The same things were measured in two ways. Each way mixes the same 11 hidden numbers, adds some noise and spreads widely along 7 directions of its own, which tell nothing about the thing.
(in the rows, 128 means zero)
Some things both ways: the first way, then the second way.
[155  63 131 139 152 114 149 113 160 145 149 176 129 128 115  97 124  94
 143 139 139 167]
[ 95 164 111 128 132 149 126 139 109 139 126 117 130 110 113 130 128 131
 114 119 154 199 125 140 122]

[139 120 105 120 135 127 129 179 134  87 116 166 164 116 128  99 176 131
 156 211 115 123]
[146  91 131 132 130  94 118 157 110  89  77  52 129 125 106 131 136  99
  78  93 136 136 131 118 164]

[128 223  96 148 137 159  94  99 127 122 121  51 103 133 123 146 207 127
  66 189 187 174]
[111 210 115 152 116 173 118  85  75 120 114 151 117 178 121 136  94 144
 176 201 136 189 187 121  71]

[112  86 122 130 154 145 149 171  82 144 147 185 128 130  99 101 124  90
 102 211 173 140]
[138 137 193 138 148  71 100  73 128 126 119 112 130 155  75 176 118 120
 143 154  52  88 138 117 124]

[141  83 145 147 137 129 112 117  84  66 120 155 181 128 161 141  81 136
 182 158  90  58]
[117  97 145  95 131 159 114 147  99 128 103 117 170  93 154 149 172 115
 134 115 146 120  86 132 144]

[139 120 122 137  70  93 144 111 104 105 143  89 146  92 139  96 154 143
 188 155 210 136]
[ 90 196 111 119 111 179 116  99  89 155 143 146 136 142 104 145 108 146
 157 161 126 171 147 117 106]

[101 157 113 119 116 108  98 168 105  89  98 115 111 123  96 121 132 135
 113 119 134 153]
[171 169 162 150 131  55 139 117 112  29  76  89  81 197 119 164 126  46
 121  81  65 128 138 137  98]

[112 172 121 124  94  98 127 167 143 142  79 111 116 139  76 127 144 125
 103  65 145 158]
[110 107 197 128 143  84 137 145 105 109 124 101 159 110 128 179 144 119
 105 101 118 124 115 108 144]

[156 103 133 129 168 154 116  98 169 106 137 208 148 117 122 147 112 116
 170 204  77  59]
[154  82 154 171 128  52  99 107 134  69  93 105 122 110  96 162 160  97
 146 143 116  85 136 179  84]

[135 144 101 117  85 158 129  63 172 173 123 119 111 108 139 159 127 150
 129  77 115 104]
[ 59 141 100 181 133  93 119 148 133 207 131 102 172  85 130 156 117 111
 150 128 114 147 135 159 121]

[ 82 182 144 126  96 158  77 133  93  86 130  62 154 139 136 167 152 170
 144 112 100 135]
[109 134  93 104 141  95 169 107  77 136 156 110 141 131 173  71 113 113
 148 118  77 112  91  96 176]

[145  78 153 133 169 124 179 155 130 148 162 161 105 109 183  53 114 111
 117  99 129 131]
[127 140 109 114 166 144 105 131 105 113 107  83 111 143 128 123 141 108
 114 114 123 167 102 105 147]

[ 70  91 144 150 134 159 181 131  74 104 141 151 220 118 150 151 126 136
 159 149  87  89]
[122  96  11 148 122 114  97 127 131 110 149  44 108 109 121  98 121  94
 135 113  98 135 116 113 112]

[118 106 138 108 130  98 171 158 150 137  89 159 160 171 121 124 131 137
 144 127 146 135]
[172  67 146 126 114 149 128 154 107 141  79  78 188 110 164 107 175 101
 120 114 203 125 120  72  96]

[103 209 154  81 160 137  93 195 133  93  90 141 117 149 106 182 112 150
 102 127  95  84]
[134 145 184 168 158  78  94 114 161 100 142  91 136 113  95 230 141 133
 158 135  67  98 108 122  73]

[130 115 130 131 147  80 147 172 162 110  92 163 139 148  73 113 161  94
 135 123 155 201]
[114  84  96 133 121 125  81 109 112 114 132 126 139 101  99 141 107 135
 134 166  76 104 131 148 145]

[106 103 127 142 120  82 191 172  95 135 134 114 139 110 158  63 159 115
 143  89 172 185]
[127 125 199  88 134 159 119 143  83  91 110 129 147 140 115 157 130 156
  93  99 135 175 116  70 152]

[ 86  89 146 112 139 150 143 118 140 168  77 193 142 185 114 178  81 121
 100  37 100 135]
[118 156  51 145 108 158 157 109  64 145 140 115 136 135 156  59 112  97
 128 113 153 178 154  74  88]

[120 165 129 118 121 115 141  80  82 168 112 137  83 136 147 116  64 135
 154  61 115  84]
[127 166 127 144 157 122 124 146 105 118  96  74 113 148 156 139 138  75
 154 160 140 182 103 123  86]

[107 130 123 107 154 156 104 127 102 103 109 153 144 157 135 152 108 150
 139 159  77 118]
[134 172 170 132 133  67 164 130 123 116 137  98 117 159 122 140 102 100
 114 104  86 168 119  96 106]

[138 177 114 102 126 136  76  83 136 103 109 114 117 142 121 182 120 155
 150 154 111 116]
[111 133  97 139 133 135 118 129 110 163 119 114 161 102 140 119 116 121
 149 151 108 124 116 132 146]

[171 123 135 151 137 108 156  81 170 148 153 118 131 120 161 112 127 119
 166 136 114  94]
[109 140 125 137 114 124 121 150 126 157 101  92 156 124 169 150 146 114
 208 152 129 156 100 148  85]

[121 160 151 147 153 143 122 152 128  78 155  76 144 113 111 133 193 136
  99 209 187 169]
[128 114 163  98 157 165  87 110 108  78 138 136 140 114  76 148 162 185
  91 107 164 129 117  82 157]

[148 105 142 131 151 131 149 155 190 189 136 155  94 149 116  99 145  83
  72  99 144 166]
[163  76 163 125 141  48 117  86 109  81  97 100 111 137  90 117 146  82
 107 125  91  81 120 140 136]

[162 188 126 106 152 148 104 126 186 118 107 133 115 133 149 161 156 145
 109 165 129  90]
[135 169 108 151 107 132 128  82  87 122 127 110 132 166 122 118  96 129
 170 157  97 136 165  86  91]

[127 146 133 126 177 129 106  80  98  87  96 150 140 162 146 184  70 137
 155 128  71  85]
[143 127 130 104 126 151 102 110 104  63 134 140 113 140 105 135 112 140
 124 152 107 140 120 103 118]

[154 110 161 110 148 121 106 170 146  75 122 182 136 113 133 127 136 134
 174 159 139 120]
[102 170 139 149 137 163 123 124  79 137 113 136 164 117 144 142 134 140
 174 139 140 138 118 107 116]

[154 100 116 130 144 128 142 153 158 153 120 156 149 159 122 113 154 100
 105 186 144 133]
[102 127 132 154 116  77 101 145 161 206 103  67 160 108 112 177 128  91
 171 136  78 127 111 167 113]

[ 88 181 131 108 110 127 113 174 108 116  84 100 153 160 139 165 160 139
 108  86 143 137]
[127 117 142 115 122 170 127 157  79 125  99  91 160  98 125 129 153 120
  96  87 178 172 110  87 129]

[112 105 108 157 126 160 119 157  98  91 145 104 176 115 140 124 187 122
 108 210 155 158]
[174 100 180 113 112 125 128  94  78  43  94 142 132 148 103 127 147 119
  82 116 151 107 165 107 122]

[107 183 138 182 145 194  79  93  88 135  92 109 139 165 113 214 133 108
  53 130 123 103]
[ 77 159 157 109 134 167 150 145  36 147 119 123 181 127 167 115 141 153
 159  99 169 157 109  60 173]

Other things, the second way, with their names:
j682: [131  86 155 101 130 109 106  87  98  89 127 162 145 118 144 137 132 136
 171 151  42  64  90 152 149]
j616: [138  99 147 142 131 101 123 151 106 116  87  92 145 120 143 140 148  66
 123  89 115 134 106 117 108]
j208: [ 98  90 106 122 156 119  84 151 136 174 119  58 168  92 127 143 141 145
 142 129 117 112  86 108 184]
j367: [139 130 106 152  99 122 115 139 101  83 105  89 117 140  93 135 109  97
 103  81 111 160 156 104 109]
j8: [126 124 153 135 140 145 106 160 108 125  69 111 148 121 112 139 157 117
  98  89 182 177 133 121 137]
j471: [127  85  90 153 156 114 103 103  99 133 105  99 149  88 136 105 161 114
 137 158 140  94 124 150 130]
j305: [129 114 132 105 125 129 151 128  48  67 138  96 143 128 132 105 100 142
  91  94 113 116 118  51 194]
j546: [124 118 142 112 130 148 136  92  88 172 117 154 189 125 162 102 148 151
 164 102 108 104 117  87 152]
j981: [142 181 223 112 105 128 147 111  91 127 119 168 136 162 112 161 109 103
 147 123  84 172 119  98  67]
j331: [129 104 113 104 146 140 149 119  69 100 135 105 149 112 167 104 131 117
 103 117 111 119 101  86 160]
j379: [132 118 165  99 128  42 132 106 109  84 111  90  91 175  90 130 130  77
 113  88  72 138 114 132 152]
j447: [177  47 179 106 122  84 112 138 110  60  94  81 139 104 119 142 163  78
 110 133 127  63  90 123 135]
j335: [ 93 122 186 132 141 127 119 128  95 145 128 136 171  99 120 162 150 137
 118 146 171 145 130 107 111]
j609: [146 117 193 127 120  78 146 124 104 117  90 104 177 149 164 153 146  95
 167  91  79  74 112  99 138]
j774: [141 115 161 124 130  92 164 121  54  86 102 105 148 149 157 102 114 105
 118  75  86 106 120  69 178]
j917: [ 94  86 111 116 139 105 139 125 104 170 151  79 175  98 154 107 147 146
 124  94 131 125 108  79 164]
j649: [155 151  91 139 110 150 130 114 105  89 120 104 118 138 140 132 113  85
 122 185 143 150 152 129  60]
j450: [113 186 118 137 121 165  98 133 130 130 120 112 145 141 102 162 127 153
 156 134 153 161 143 110 106]
j47: [ 96  99 176 110 160 159 109 157 118 148 129 120 171  45 112 182 156 155
  70 129 160 174  89 142 131]
j516: [117  80 123 120 137 179 113 155  74 106  92 144 163  62 153 121 170  99
  95 124 184 136 101 150 132]
j218: [133  94 113 103 146 167 115 121  74 102 126 108 151  95 131 115 125 148
  91 169 145 118 119  96 168]
j223: [144 149 191 120 127  95 125 100 100  82 110 126 111 178  80 147 117 116
 108 104 106 152 151  89 119]
j535: [164  91 102 158 132  59  92 104 169  93 101  77 114 148 124 155 149  54
 141 137  72  78 139 157  82]
j114: [128 157 150 148 138 128 123 139  95 129 101  93 132 124 115 139 148 102
 141 126 164 164 121 109  92]
j347: [157  99 116 119 136 167  85 131 121  81 104 113 137 119 124 145 124 132
 108 172 121 114 125 117 136]
j362: [107 122 129 151 119 106 126 110 117 121 127 134 149 123 166 152 141 125
 175 153 111 134 143 158  71]
j582: [101 133 124 117 135 152  82 137 112 147  95 107 138 113  85 146 158 123
 128 129 166 159 121 148 150]
j217: [144  99 116 129 134 144 124 144  72 134  78  79 160 115 150  93 144  98
 132 103 142 128  99  82 151]
j90: [116 175 156 148 123 126 150 119 101 123 107 152 136 143 122 140 131 115
 106  97 147 190 168 134  90]
j808: [ 99 131 106 112 122 179 100 112 102 180 128 112 161 117 109 125 129 172
 137 108 124 179 129  86 134]
j672: [152  77 227 129 154 126 114 149  94  50  95 143 148  91 110 172 175 115
  61 107 181 134 118 114 103]
j55: [126  82 165 151 155  72 120 144 118 115 124  83 146  89 101 165 123  99
  75  84  76 121 104 107 139]
j496: [116  83 147 110 143 104 136 116 105 166 134 110 179 107 149 108 136 131
 122 122 111 107 109  92 161]
j863: [120 156 140 126 139 169 100 139 117 172  91 114 155 103 109 159 133 120
 134 131 116 151 100 141 132]

Some of these things the first way, each followed by its name:
[120 121 124 153 173 168 127 125 112 160 126 161 125 155 105 166 129  79
  62 168 140 139]	j217
[124 140 122 146  85 118 127  92  99 122 129  97 145 119 142 125 141 142
 167 147 182 113]	j582
[ 67 139 112 137  84  90 158 119  72 127 113 109 128 112  51 128 129 120
 138 112 200 191]	j616
[179 148 149 119 103  87 141 138 175 139 102 119 129 124 177 116 113 147
 169  65 105  68]	j447
[113 130 103 110  93 111 142  78 125 143 124 125 110 117 154 124 114 154
 176  88 140 127]	j8
[107 107 148 112 170 125 105 209  86  65  93 147 168 182 132 131 167 126
 110 176 167 192]	j981
[139 132 114 125 141 125 148  98 166 135 124 115 113 128 124 124 105 143
  97 133 119 111]	j535
[159  90 150 152 168 166 164 127 156 226 146 174  96 148 146 126 116  70
  52  89 140 127]	j114
[109 138 128 136 133 135 138 197  89 158 129 117 132 147 142 111 156  95
  83  96 125 168]	j218
[136 122 137 116 130  97 155 128 126 106 120 172 145 119 113 105 112 138
 199 168 127  93]	j208
[165 154 144 105 144 120 104 153 178  78  99 127 144 143 153 146 159 165
 149 172 133 111]	j450
[105 166 108 103  97 148 168 148 130 150 159  93 114  64 178 106 172 149
 110  78 138 137]	j55
[154 153 125 116 114 105  95 156 146  35 114 112 150  98 118 123 156 171
 176 218 147 101]	j609
[134 139 128 124 122 117 155 129 140 121 138 115 110  86 149 106 143 139
 128  86 151 145]	j672
[133 168 115 163 116 132 124  71 138 129 127  67 121 131 117 119 148 133
 113 146 156 135]	j379
[108  88 143 113 136 154 145 165 116  96 139 155 185 129 168 105 150 154
 159 168 112 125]	j496
[136 105 117 109 105  81 145 154 113 170 154 112  85 120 125  92 127  95
 127  99 202 193]	j863
